The rows come from 4 hidden closed curves, with some noise, and rows from the same curve form a group. Each curve winds through 8 dimensions. The rows are also pushed far along 5 directions, which tell nothing about the answers.
Known rows, each followed by its group:
[-20 -11   5 -18 -11   4  -5   1   5  17 -10   2  -2   1  -3   4  15  -3
 -18  -8   7  -4  14] | K988
[  1   8  -3  29  18  -7   3  14  16   6  -8  -2  -3  13   9  -9  -9 -10
   3   1  13  -8  29] | K988
[  3 -25   1  -5 -14 -13  -9  -7  16  -8 -18   1  -6  16  -2 -12   6   0
  -1  -8   8  -4 -25] | K962
[ -8  -8  -7   8  -9  -6  -5   6  11   5 -25   1 -11  15 -13   6  -2 -13
   3   5  24   2 -10] | K336
[ -4 -17  18  -6 -10 -12 -10  -7  20   1  -4   8  -2  -1  -4  -5  19  -8
   3  -7  -1  -2 -20] | K467
[ -2 -14   1 -15 -10 -11   1 -13   6  -3  -3   7 -15   6  -7  -7   9  -3
 -13  -3   9   6 -26] | K467
[  1 -25  -8  -7 -17  -8  -9  -4  -2   1 -14  -8  -9  18  -5  -2   3  14
  10  -5   6  -6 -17] | K988
[  5  -1 -16   2 -14   7   9   3  -9 -18 -14 -15  -7   6 -14  -3 -17   0
  12   9  12  -5 -18] | K336
[ -6  10  10   5  10  10  -3  -6  -4  13  -8   3   6 -12  -8  11 -11  -7
 -14  -5  -3   9  23] | K962
[ -9  -5 -15  10  -6   1  -1  10  -3  11 -26  -7 -24  19 -10   6 -13  -1
   1  11  31   8   6] | K962
[  1  -1 -28  -2  -7  14   4   1 -20  -2  -5 -11 -11  14  -8  10 -24  15
  11  -3   9   3  -3] | K988
[ -3  -2   9 -13  -8   7 -10  -6  -1  -2 -11   7  16  -3   2   9   0  -1
  -9 -10 -11  -1   4] | K962
[-10  -3   2  -2  -7  -2  -5   3  -5  -2 -23  -2   7   1 -13   7   5  -9
  -5   2   6   0  10] | K988
[ -6   7   5  19  17 -14   2  -5  -4  13   6  11  -6   8  -5   3   6  -7
   4  -2   6  -3  20] | K988
[  8  -6  -1  13   7  -2  -2  10  25   3  11  -1 -11   1   4 -10  -1  -4
  12   2   5   2 -12] | K336
[  1   5 -22 -18 -15  23   4  15  -6  -8   2 -13  -5 -12   1   7 -14   9
  -7   9   4  19 -18] | K336
[ -8   3   0   7  11   3  -4  17  18   3   7   3   8 -13   0   1  13 -13
   2   2  -8   2  14] | K988
[ -3  11   5  20  20  -2   3   0   2   4  14   7   8  -2  -7   5   3  -7
  18  -4 -12  -7  23] | K962
[ 11 -21  -6 -12  -3  -2   0   1   5 -15   7  -6  -5  -8   0 -17  -1   7
   8 -13  -8   2 -30] | K988
[  8  14  -1  11   9   1  11  -6  -6  -8  17  -2  -1 -14  -8  -3  -7  -8
  16   0  -7  -3 -10] | K988
[ -7  -3   4   2 -10 -19  -3  -9  -4  -3 -14  11  -1  18  -5   1  13  -9
   6  -1  10 -12  -5] | K467
[ -3   6   7  -7   2   4   5  -9   7   6  14   9   0 -10   1  -2   5  -7
  -9  -9  -6   0  -2] | K962
[ -8  -6  -1  -6   5  -7   6  -5  10   2  14   3  -4 -12  -9  -7  28  -8
  -6  -1  -6   0  -3] | K467
[  5   5  15   3  -2  -4   4   0  -4  -5   7 -10   2  -8   2 -10  -6   2
  -1  -3   5  -3   5] | K336
[  1  10   6  11   6  -1   7   5  -2 -10  11  -4  13  -8  -1  -3   3  -7
  14   1  -9 -12  11] | K988
[ -3 -13 -15 -21 -26   6   5   3 -13  -3   5 -14 -16   2 -12   1  -4  17
   7  -4  15   3 -23] | K336
[  5   5 -11  -4  14  21  11   9   9 -11  29  -4   4 -14   3  -6  -8   6
  -3  -4 -16  10   5] | K467
[  3  12   8   4   6  -7  11 -10 -26  -9  12   3   1  -1 -10   2  -7   1
  10  -4  -2  -3   4] | K988
[  2   2   1 -11  -9   9   4  -2  -4  -1  -6  -5   0   5  11  -4  -9   6
 -19   0   7  -2   6] | K336
[  9  -2  -2  -1  -4 -17  15 -10 -18 -18   6  -5  -5  13  -4 -17  -1   4
   8  -8   9 -14 -11] | K336
[  8  26   5  13   5  15  17   0 -20  -8  16  -5   9   8  10   1 -31   7
  10  -4   1 -13  29] | K336
[ -1   3  26 -12 -13  -5  -3 -11   3  -6  -2   5  15  -9   2  -2  11  -9
  -8  -4  -5  -6  -4] | K962
[  7   3 -22 -14   3  28   1   8   1  -3   8   1   6  -5  10   6 -22  13
  -8 -11 -13  11  -1] | K336
[-16  -9 -17  -4  -3  14  -1  14  19   6  -6   0  -4   2 -11   9  10  -6
  -6   6   3   9   4] | K467
[-13   6  -9   8   3   6   4  -3   1  12  -7   1  -4   1 -15  12   2  -6
 -12   8   6   7  17] | K467
[ -2   0   1 -16 -16  -3   8  -1 -25 -17  -9  -2  -6  13  -3  -5 -10   3
   1  -6  17  -2  -7] | K988
[  9   1  18  20   7 -15  -1 -10   8 -11  -1   8   9   7  -3  -9  -2 -11
  16  -7  -3 -14   0] | K962
[  3   7 -18  21  34  -4   8   6   8  -3  16   6  -4  -7  -8  -3   1  -9
   8  -1  -9   8   8] | K962
[ -4   0  21   8   3 -24   3 -17   4  12  10  12 -11  11   0  -9  19  -7
   1  -6   8 -12   1] | K467
[ -5 -18  -8 -34 -13   4 -15   4   4   8 -14   5  -7  -3  12   2   7   9
 -29  -9   3  21 -18] | K988
[ -7  -3   7  -7  -7  -6  -2 -14  10  11   9   9   1   2   5   1  23   2
 -11  -2  -5  -4  -1] | K962
[ -1  -3  -5   1  12  13  -4   9  25  -1  15   3   7 -21  -6   2   4  -8
   3  -4 -18  12  -6] | K467
[  9   6 -11  28  19 -14  -3  11  14  -5   3  -3  -4  -9   0 -10  -1 -12
  23   4  -1   3  -8] | K467
[-13   3 -21 -13  -8  25  -5   8   8   9  -5   1   4   0   3  19  -2   7
 -14   3  -3  11  13] | K962
[  2  11  34 -26 -30   0   4 -18 -32  -9   1  -8  15  -6   8  -2  -5  10
 -20  -8   3 -11   6] | K336
[-11  -3  -4   7 -15   7  -5  15   8   2 -27  -8   1  14  -5   8  -5  -3
   2  11  17  -4  12] | K336
[  6   2  13   6  -1  -3  -3  -8   4  -9  -5   6  12   5   1  -1  -7  -5
   6 -10  -5  -8   2] | K962
[ -9   8 -11   4  -9  16  -8   6  14  15 -19  -1   2   6   8  15  -6   3
 -21  10   8  12  20] | K962
[  0   3   0 -26 -13  13  -4  -7  -6  12  13  -2  -5 -14  10   7   1  12
 -18  -1  -5  14 -15] | K988
[ -6  -3   0 -16 -21   0 -11  -4  -7   3 -17  -8   3  -7   1   5   9   3
  -5   2   0   1  -7] | K467
[ -5  -2  14 -20 -12  -5  -3 -12   1  -1   3  -1   4 -21   1  -3  22  -2
 -25   5  -8   9 -13] | K467
[ -5  -8 -20  -6   1   5  -2   3   3  -2   3  -3   0  -1  -3   6  11  10
  -9   9  -8  11  -2] | K467
[ -7 -13  -7 -15  -9  12 -15   2  13  13 -24  -4  -1 -12   1   3  -2  -1
 -26  -8   2  17  -3] | K467
[  1  11   0   7   6   2  13  -6  -5   2  17   5  -2   6  -5   1  -3  -1
  11  -1  -1 -12   5] | K336
[  7   7  31   9   9 -31   2 -22 -17  -7   3   8   5  -1   0  -9   9  -8
   0  -3  -4 -10   3] | K962
[ -9 -22  11  -8 -27 -13  -1 -17  -7  -3 -26  -2  -8  32 -15  -3   5   4
  -4  -5  21 -15  -3] | K467
[ -1  -4   2  27  11 -13  -5   0  25  17 -14  10 -11  14  -4   1   7 -13
   3  14  12  -1   0] | K336
[ -2  11   0 -15  -4   4   5  -6 -13   7  12   1  -4 -12   5   5   2   5
 -23   0   2  12   2] | K336
[  7  12 -14  -6   1  26   6  -5 -12  -4  12  -6   5 -18  -8  13 -25   5
   2  -3 -12  12  -7] | K962
[ -8   0  -3  15  19 -10   3   8  22  12   9   1 -12 -14  -6  -8  19 -17
  -5   8   5   8   3] | K988

New rows. What belongs after each?
[ -3  -4  -5  14  10  -8  -4  12  12   7 -14  -3  -3  13  10  -8   0  -4
  -7   0  10  -3  21] | K988
[  1  10   9  28  25  -9   8 -11   6  10   5   4   0  -2  -9  -3   1 -14
  -4   2   1  -7  22] | K336
[ 15 -14 -12   1   6  -6  -6   1  17 -15  17  -1  -3 -13   0  -6   6   8
  11   4 -17  17 -38] | K467
[ -9  -2   8 -17 -16   6  -4  -4  -2  -1 -25  -6  13  -5   1   4   3  -4
 -30   4   2   0   9] | K336
[  3 -20 -19  -3   8  -6  -2   4  15  -3   7  -3  -8   0   2 -16  14   4
   7 -10  -6   0 -15] | K467
[  4   4  17 -23 -16  -6  -7 -11 -18  -6  -5   3  12  -7  14   5   1   7
 -27  -3  -3   7  -6] | K336
[  4  12 -16   3  20  13  14  15  10 -11  20  -1   4 -14   6  -7  -3  -6
  -3   2  -9   5   8] | K336
[ -6  -7  19 -12 -12   1 -10 -13  10  14  -4   8   0  -7   0   6   9   0
 -19  -4  -2   9  -5] | K467
[  7  11  16 -12 -25   1   4 -20 -14  -8   5   0   6   7  13   0  -4  14
  -4   2   2  -9  -7] | K962
[-17 -13 -21 -10  -4  17  -7  13  18   4 -23  -3   1  -6 -13  11   7  -9
 -15   2   1  14   1] | K467
[-1  2 -5  7  9  7 -7  5 10  6 -9  1 12 -3  5  7 -5 -6 -8 -7 -8 -2 21] | K988
[ -1   3   7 -17  -9   8 -10  -5  -1   3  -3   1  18 -11  16   7   3   4
 -18  -6 -18  -3   7] | K988
[-10  -6 -14   3   9  20  -9  10  19  13  -5  -4   7 -16  -6   8   3  -3
  -7  -4 -14  11  15] | K467
[ 13  -8  -3   7  13 -13   4  -9   4 -11  19   8  -4   7   2 -10   2   6
   6  -8 -11   0 -12] | K467
[ -3   9  27 -10   2  -5  -6 -24  -1  19   9  16   5 -13  10   6  12  -3
 -27 -10 -10   7   9] | K467
[  6  -8  12  12   1 -26  -3  -9   3  -8 -11   4   6  12   1 -12  14  -5
  -1   3  -1 -14  -2] | K336
[ 11  19   6   6 -10  -6  13 -15 -33 -15   0  -5   6  14   0   3 -16  10
   8  10   5 -15   3] | K336
[ -2 -12  -2  -7 -23 -10 -15  -2  -7   1 -27  -5  -4  10  -4  10   0   6
  -9   7  13   8 -14] | K336
[  0  17  10  17  15   1   9  -3   4  -1   2   0  11 -17  -8   1  -2 -17
  -6   8  -6  -3  15] | K336
[-11 -17   8 -25 -22   9  -7  -7  10  14 -12  -3  -1  -1   3   1  16   7
 -25   2   1  -3  -3] | K336
[ 10  16  -7  14  15  19  18   6   3  -8  22   1   0   2   1  -4 -23  -3
  21  -5  -5  -9   5] | K336
[ 11  -4  -4  -5  -9   3   7   2   8  -4  14 -14 -10  -6   8 -15  -4   5
   8  -2   0  -8 -20] | K988
[  5  19   2   7 -11  23  10   5  -6  -7   7  -8   5   7   3   5 -29   7
  16  -1   3  -7  12] | K962
[ -3   2   4  14 -11   1  -8   3   0   1 -36  -6   0  16  -3   2 -21  -7
   3  -1  22  -5  13] | K467
[  2  -5 -25 -24 -18  35   3   0   2  -4   5 -11   5  -4   3   6 -16  21
 -10  -8  -9   6  -6] | K962
[ -7  15  13 -14 -10  21   1  -3  -3  11   9  -2   8 -19   4  12  -4   4
 -17   2  -6   9  13] | K467
[  7  -2 -27  12   8   9   5  15  18  -3   3  -9 -18  -7  -5  -5 -15  -6
  14   4   8  10 -20] | K988
[ -6  -2  -1  -9  -6  -2  -8   3  -7   6 -11  -9   5  -6   0   5   6   6
 -27   2   2  10  14] | K336
[ -4   5  40  19   4 -26   5 -19  -3   7  -5   4  -1   5  -5 -14  11 -14
  -4   0  13 -17  21] | K962
[-18   8   2  -9   6   7  -8  -2   0  22   2  11  13  -6   3  17  15   0
 -28  -3 -10   3  34] | K336
[ -7  -1 -12   7   4  -1  -3  15  -5   2 -14   1 -10  11  -3   6  -9   2
  -2   7  18  14   9] | K988
[ 13   3   4 -11 -14 -13   6  -9 -23 -14   7  -4  -5   8  10 -10  -7  15
  -4  -3   9  -2 -16] | K336
[ 14   7   3  -7  14   9   6  -7  -2  -8  27   7  13 -12  15  -6  -7   8
  -1 -12 -26  -2  -2] | K336
[ 12  16  11  -9 -22  -2   1  -6 -32 -19  -8  -4   9   8  10   4 -26  10
  -3  -1   9  -4  -3] | K336
[  9 -14 -19  -3 -11  -7  -1  -3  -3  -8  -4  -7 -12  16   0  -4  -3   9
  16  -3   4  -8 -28] | K988
[ 10  -1  15  -1  11 -22  10  -8 -17 -18  30   3  -3  -8  -4 -16  11  -1
  28  -6 -11  -6 -21] | K962
[ -1  12  13   9   9  -1  -1  -7  10  13   4  11   5  -4   7   6   9  -9
 -14  10  -6   1   9] | K336
[ -5   4   4  -3   6  -4   1  -6 -16   3   1   6   2  -3  -8   6   3   0
  -8  -4  -1   6   9] | K988
[ 19   4 -28  11  12   3  10   9   0 -20   6 -14  -7  -8   1 -11 -20   2
  10   4  -1   7 -20] | K988
[ -6   2  -3   1  10  -7  -3  -1   3   2   4   3   9 -16 -10   5  17  -9
 -12   0 -10   8   6] | K336
[  2   6   9   0   4 -12  -6  -9   0   6   9   9   1  -7   4   4  13  -4
  -2   4  -6   4 -10] | K988
[ -8  -3  19 -11 -24 -15  -9 -11 -18   0 -12   0  10  12   4   7  18   5
  -3   5   2 -15   6] | K988
[ -6 -14  -7   5  13 -10  -8  -6  11  16   0   5  -7  -3 -10   0  18  -4
  -7  -3  -6   4   1] | K988
[ -5  -7 -14  -8 -12  10  -7  -2   1   6 -26 -10  -9  -3  -9   5 -13  -1
  -8  -3  13  10 -12] | K467
[  2   2 -15   9  26  -8   1   1  13   4   6   8  -3 -11  -3  -3  10 -11
 -14   2  -5  11  -2] | K336
[ -2   3  22 -13 -14  -1  -6 -20 -17   7  -1   1  15  -2   5   8   4   7
 -10  -8 -11 -11  12] | K988
[  1  16  18   5   1 -11   8  -8 -27  -6   7   6   1   7  -3   2  -5   1
   6  -2   8  -4  11] | K988
[ -8  11  -5   4 -13  13  -6   1  -8   8 -17  -2   3   5  -7  19 -14  -1
   8   4   8   0   9] | K467
[  4  -6 -34 -12  11  28  -1  21   6   2  25  -4  -6  -9   7   6 -14  20
  10  -9 -15  19  -6] | K988
[  4 -15  -8  -1   8 -18  -8  -2  16   8  -1   2 -13   2  11 -12  15   1
 -16  -3   1   7 -10] | K988
[ -3 -19  -5   9   6 -25  -9  12  17  -5  -2  -1  -1   0  -7 -10  28  -8
   4   1   2   1  -7] | K336
[-14 -12 -24 -10 -10  13 -13  22   7   5 -23  -7   3   6  -2  13   1   6
 -13   2   6   9  12] | K336
[  5 -12   3   8   6 -24 -11   7  22  -5 -10  -1  -2  -4   8 -14  21 -11
  -4   7   1   5 -17] | K988
[-10   5  13  -3 -10   8  -1  -9  -9   7  -8  -1  13   1  -5   9  -2   0
   0  -7  -3 -10  23] | K467
[  6 -17  -9 -12 -24 -10  -3  -1 -16 -15  -7 -12  -5  19   2  -4   4  19
  15   3   4  -8 -21] | K988
[  3   2 -31 -26 -12  37   3  14   0  -7   3 -14  -7 -19   6   2 -26  12
  -4  -7  -2  21 -20] | K467
[ -4 -12  -5  -3 -17 -18  -3  -3 -10  -8 -19  -6  -5  12 -16  -2   9  -2
   1   4  16  -5 -14] | K336
[ 11  10 -15  19  30   3  10   2  11  -1  20  -7   2 -21   3 -11  -4  -4
  -4   0 -17   3  11] | K988
